There are 5 ways to turn a row about zero (a turn may also mirror it). The second row of each pair is the first, turned, with some noise. The first 45 pairs use one turn. New pairs use 2 turns, one after the other, and a turn may come again.
Some pairs, each with its turns in order after it:
[-11  20   7  39 -16   8  20   4]
[-30  -1 -27  10   4 -22 -17  21]
(0)

[-22  -5 -18  -8 -12  -5 -13   0]
[ -2   4   1   8 -10  -5  -1 -31]
(0)

[-17  -5 -50 -23   4  -4   2  35]
[ 35 -41 -27   1  -4 -25  14 -13]
(2)

[-11   4 -29  25  -5  11  44  18]
[ 39   5 -14   1   6 -46  -3  -5]
(3)

[  6 -11  39 -12  24  66 -16 -29]
[-18 -37  10 -22  11  19 -46  53]
(3)

[ 17  31 -32 -37  18   6  -3   7]
[ 26  -8 -33 -40  -7 -17 -11  10]
(2)

[ 32  27  15 -56 -39  -7  -9  -7]
[ -2   8 -33  35 -15 -61 -14 -17]
(4)

[-18  -7  16  14  20  41  -9  -9]
[-11 -25  30 -14  -1  32  -5   5]
(2)

[ 13  -5   1  17 -29   3 -27  30]
[  9 -10 -28  16  35 -14  13 -16]
(0)

[-30   3  66  22   0 -14 -22  34]
[ 13  15 -11 -54 -10   0  62 -17]
(1)

[ 39  10 -45 -15 -63  19  -1 -47]
[-37  12   9 -37  10 -85   2  10]
(2)

[  1 -12  60  -4 -12 -18 -30   1]
[-31  37  21   8   8  43 -13  14]
(3)

[  1  -9  29 -19   5 -21  28  20]
[ 14  22  28 -11  25  -6 -22  14]
(0)

[-19 -20 -37  31  44  43 -18  -8]
[  0 -28 -43 -60  13 -19   0  19]
(3)

[-24  -5 -25  -2  -1   7  12  10]
[-6 -7  6 11 29 18 -8  2]
(4)

[-25   3  16  14  19  18   8  25]
[ 16 -13  14  -1  -9  37  10 -14]
(2)

[ 51  14  16   2 -16 -47  -7 -22]
[-26  59 -31  13  -6 -18 -20   8]
(2)

[-32 -29  12 -31 -20  21  -5  20]
[ 22  11  23   8  48 -28  -9   1]
(4)

[  8   5  -1  25 -17 -16 -25 -45]
[-48 -10 -19  -5 -20 -15  -9 -19]
(1)

[-17  40  18   6 -12  11  -7   5]
[ 19 -14 -20 -18  -9 -34  13   1]
(1)

[ -2  13  25 -14  20  -2 -31  13]
[  7  -5   9 -16 -29   1  27  20]
(1)

[18  8 -7 -3  1 16 12 27]
[ 28 -13  13   0  22  -5   2  -2]
(3)

[  5  -3  12  19  21 -21  18 -11]
[ 10  -9   4 -16 -26  23  -7 -10]
(4)

[ 11 -42  16  14  33   1 -24  -2]
[-36   7  38 -13   0  24  24   2]
(1)

[-14 -11  12   6  19  -4 -25  49]
[  9  31  11 -32   0  10  29  26]
(1)

[ -6 -28  -9  50  17 -39  17  50]
[  4 -10 -24  50 -11  25   7 -63]
(2)

[  7 -31  -6  49  17   5 -14  27]
[ 10  20 -36 -26  44   4  10   9]
(3)

[  8  17  16  -2  13  34  -7 -13]
[-11 -25  17  -8   7  -2  -9  31]
(3)

[  2   2  15  36  25 -20 -40  15]
[-31  25  -6 -23  35  11  29   4]
(3)

[ 34 -21  28  -8   1  17  -2  -6]
[ 35  18  -5   1 -18 -16  27  -3]
(4)

[  9  20   0  32  41  25 -23 -21]
[-21  -7  21  -5 -34  15  40  28]
(4)

[ 29 -18  20  -3 -16  36 -25  20]
[ -5  -7  34   3 -45 -11 -28   8]
(2)

[ 17  -2   1 -11  19  -6   6 -18]
[  5   1   5  13 -25   5   8 -18]
(4)

[ -3 -14 -12 -11 -15 -27 -20   2]
[  0  13  -9   0 -19  24  16 -21]
(3)

[  5  17   8  23   7   8  51 -14]
[-20  16  -9  -5 -14  -6 -15  50]
(0)

[-21 -29  35  42   4  27  -1  -8]
[-25 -15 -20 -53  10 -29   0   5]
(0)

[ 18  33  -5  22  13 -36   1  26]
[ 18  26   5 -33 -32  -5 -28  -6]
(1)

[-23  -6  29  10 -19 -28  32 -47]
[ 27 -56   1 -24 -10  -7 -17 -30]
(4)

[-13  21  18  31   3   7  22  -9]
[-10  19  17 -14  10  29  18 -19]
(2)

[ 29  39 -12  32   0   9   4  -1]
[ -5 -20 -28  31  -5   7   3  37]
(0)

[ 9  0 12 19 -7  7 20  8]
[ 10  -5   4 -19  17   1  -7 -18]
(1)

[-24   4 -24 -48 -38  12  25   9]
[ 36  -3 -42  45  26   3  -4  21]
(1)

[-24 -51 -16  -4 -17  -5 -19  18]
[  3  22  15 -20  52  -1   3 -23]
(4)

[ 16  19  16 -13 -13 -22  55  -9]
[ -2  43   6   9   7  18 -30  40]
(0)

[-21  14 -14  -9 -29   2  47 -17]
[-32  49  -3  14 -19  -3 -17   7]
(0)

New pairs, each followed by its turns in order:
[ 15   4  -5 -24  14  -5  -6   0]
[ 21  -8   0  18   1   1  12 -12]
(2) (0)

[ -3  22  15 -31 -32 -20  -1 -19]
[-10  -6 -32  -3  29  20  25 -19]
(1) (4)

[  0 -16   4  37   0 -35  -3 -20]
[ -4 -10 -23  29 -12 -38  13  -7]
(1) (1)

[ 10 -30 -18  33  10  13  30   4]
[ -6  -5  45  -2 -34 -11   9  12]
(1) (4)

[-27 -15  -9 -25  -4  28  48  14]
[ 34  -4   7 -38  12  31   3  34]
(2) (0)

[ 16   4 -26  -1   7   4   4 -31]
[-15  30 -11 -20  -2  12   8  12]
(1) (3)

[  9 -25   6 -26  18   2  45  16]
[-10  21   0  -9 -45  -8  37  -6]
(2) (4)

[ -1  42   4  10 -15 -38   4  35]
[ 17 -17 -18  11   7 -21 -55 -15]
(2) (1)

[ 15  26   6 -10 -31 -48   6  24]
[-63   5   4  -4  17 -15   9 -20]
(4) (4)

[ -7   1  -2   3 -15   7   3   7]
[-8  8  3  8 -3 13  1 -4]
(1) (4)

[ -2  28 -18   4  23 -25 -22 -10]
[ 32 -19  -9 -19 -17 -17   6 -22]
(2) (3)

[-5  5  5 -7 -7  2 -6  2]
[-9 -1 -4 -6 -2 -6 -6  6]
(0) (3)

[ -6   2 -12 -27  15  15 -17   1]
[ 1  8  0 -2  9 33 -2 20]
(2) (1)

[-12 -14  16   9  -4  36  14  10]
[ 15  -3  28 -23 -12   0   0  26]
(1) (0)

[-8 34  0  1  6 -6 13  9]
[-4 -2  3 27  3 17 22 -6]
(1) (3)

[  5  -2   7  -4 -19  28  -3 -11]
[  8  -3  10  10 -32  -8  -6  -8]
(3) (2)

[-12  19  -9 -12 -15  37  47 -12]
[ 44  -5 -29  -2  34   6 -15 -16]
(3) (0)

[ -5  -9  23 -14 -17  -1  35   7]
[-24  -9  -3 -34 -20 -11   0   3]
(3) (1)

[ 19  -9  -2 -15 -41 -20 -18  -2]
[ 12  -5 -16  24   8 -12 -41  -4]
(2) (0)

[  6  25  27   4 -21 -20   7  -2]
[ -6  -6 -19  18  10  -6  18 -32]
(1) (4)

[ -7 -22  26  26  26  14  -3 -14]
[-25   8   6  14 -10 -15 -41  -1]
(1) (3)

[ 16 -39 -36  30 -12   1  29 -37]
[-35  -2 -54  33  19  -8 -20  -9]
(0) (4)

[-11  14 -27   6 -28  15  15   0]
[ -1  22 -19  -3   3 -34 -13 -13]
(0) (1)

[  6  18   9 -16  17  21  21  27]
[ 22   9  11 -20 -11   9 -27  24]
(0) (4)

[ 17   8 -68  18  11   2  12   3]
[-15 -23 -39   7 -46  10  -4 -33]
(2) (3)

[ 14   5 -23 -27 -12  -3  38  -2]
[-43   2  11 -10  11 -20 -21   1]
(4) (1)

[29 -6 21 33 -7  1  8 -6]
[  6 -10  31  16   4 -23  14 -23]
(1) (4)

[ 16 -29  21  31 -10  18  26  13]
[ 19 -22  19   0   2  24 -38  23]
(4) (1)

[-19   3  33   7  -6  -9 -20  -5]
[ 14   4 -13  33  10   3 -14 -18]
(1) (1)

[ 19  -9  -7 -54  -5 -22 -15 -10]
[-42  25 -19  -4  24   8  26  10]
(4) (2)

[ 24 -22   7 -10  14 -13 -38 -42]
[-20  44  -6  -9  -9  27 -38   7]
(4) (0)

[ -8 -12  17  22  35  -5  41  -3]
[-21 -28   2 -24 -23  18  30  17]
(2) (0)

[-18   4  14 -20  -7  11  24  56]
[ -9 -44   1 -21  -2  29 -30 -24]
(2) (1)

[ -5   9 -17 -22 -20   2  40 -20]
[ -5   1 -32 -42   3  -8  12 -18]
(3) (4)

[ 29  -1 -34  -9  19  21  14  -2]
[ 31  -2 -13 -19  24  10 -23 -20]
(0) (1)

[-19   5   7 -15  -3 -14  10   2]
[-11   6   2  -1  -8  16   7  21]
(0) (2)

[ -1  28  26  -6  22  10 -13  27]
[ 28  29   7  12  -6 -25 -22  -2]
(1) (2)

[  8  -7  26  11   0 -22 -30 -15]
[-29  35   3   0  -8  -3  -2 -20]
(1) (0)

[ -5 -25  33  -9  29  -7  12  -8]
[-17 -32  -9  -3  -6  20  15  30]
(3) (2)

[-38   9  20   8  37   1   7  15]
[ 11  -5  15 -29  29   2 -22 -32]
(0) (0)

[-14 -14  35  37 -13  13  -5  -1]
[28 -6  7 11 -9 46 -3 16]
(4) (1)

[ 26  -4 -26  19  -3 -14 -36 -10]
[ 20  23 -30   1 -21  -4  30   8]
(0) (0)

[ 36   1  18  20 -31  29  23  26]
[-31  17  28  34 -30  14   4  28]
(2) (3)

[-10 -24   2  32  -5   6 -24 -25]
[ 16 -12  -1   5  35  20  30  10]
(1) (2)

[ 35 -25 -23  -2 -16  37  32  31]
[-24  -4 -18  -3 -24 -11 -63 -20]
(3) (2)

[ -4   9   1  -3 -38 -13  12   0]
[-36 -12   7  -1  -8   7   9  17]
(0) (4)

[ 23 -35  13  32   3   1  -9  36]
[ -6 -34  40 -20  -8   1 -34  -2]
(1) (3)

[  8 -45  -2   7 -28  21  16  -7]
[-12   8  48  15  11 -22  19   9]
(1) (1)

[ -6  15 -44 -11  15  -4  26  -1]
[14 38  9 21  2 -3 20 26]
(0) (3)

[-69   6 -33 -17  13   8  32  10]
[ 53  19   2  29 -25  41  21 -28]
(2) (4)

[ 22 -13 -26   2 -25 -10 -23  53]
[ 12  31 -35  38 -27  10  28   7]
(2) (3)

[  8 -43   3   5  13 -37  15 -28]
[-12 -36  -4  29 -29  14 -16  29]
(4) (3)

[  3  -5 -22 -11   2 -10  19  31]
[-22 -23 -17  26   1   6   4  10]
(3) (3)

[ 29  -1  33   1   3  -5 -37  26]
[ 20 -11  26 -31  -1  41 -15   0]
(3) (2)

[ 19   2   5   4 -17 -47  15 -23]
[  8  24   6  -2 -27 -44 -17  -2]
(2) (1)

[ -1   9  -7 -25  19  35  18  35]
[ 14  -8  30 -38 -10  35  -6   1]
(1) (1)

[  4  25 -13   9  15   4   2 -18]
[ 24 -17  -5 -14  14  -8   2  15]
(2) (2)

[ 28  -7  28   4 -26 -37   9  -3]
[ -4 -12  30  -8 -17 -11 -17  44]
(0) (1)

[ 11   2 -13  22   2 -28 -11 -13]
[ 19 -12 -18   1  -1  21  22   8]
(0) (3)

[ 22  -1 -42 -10  -9 -10   2  -8]
[-27   3   3  -4   0  12 -16 -39]
(2) (4)

[-41   6 -13 -18  19 -21   3  -6]
[-13  -5 -38  30 -16  -5  11 -12]
(3) (1)

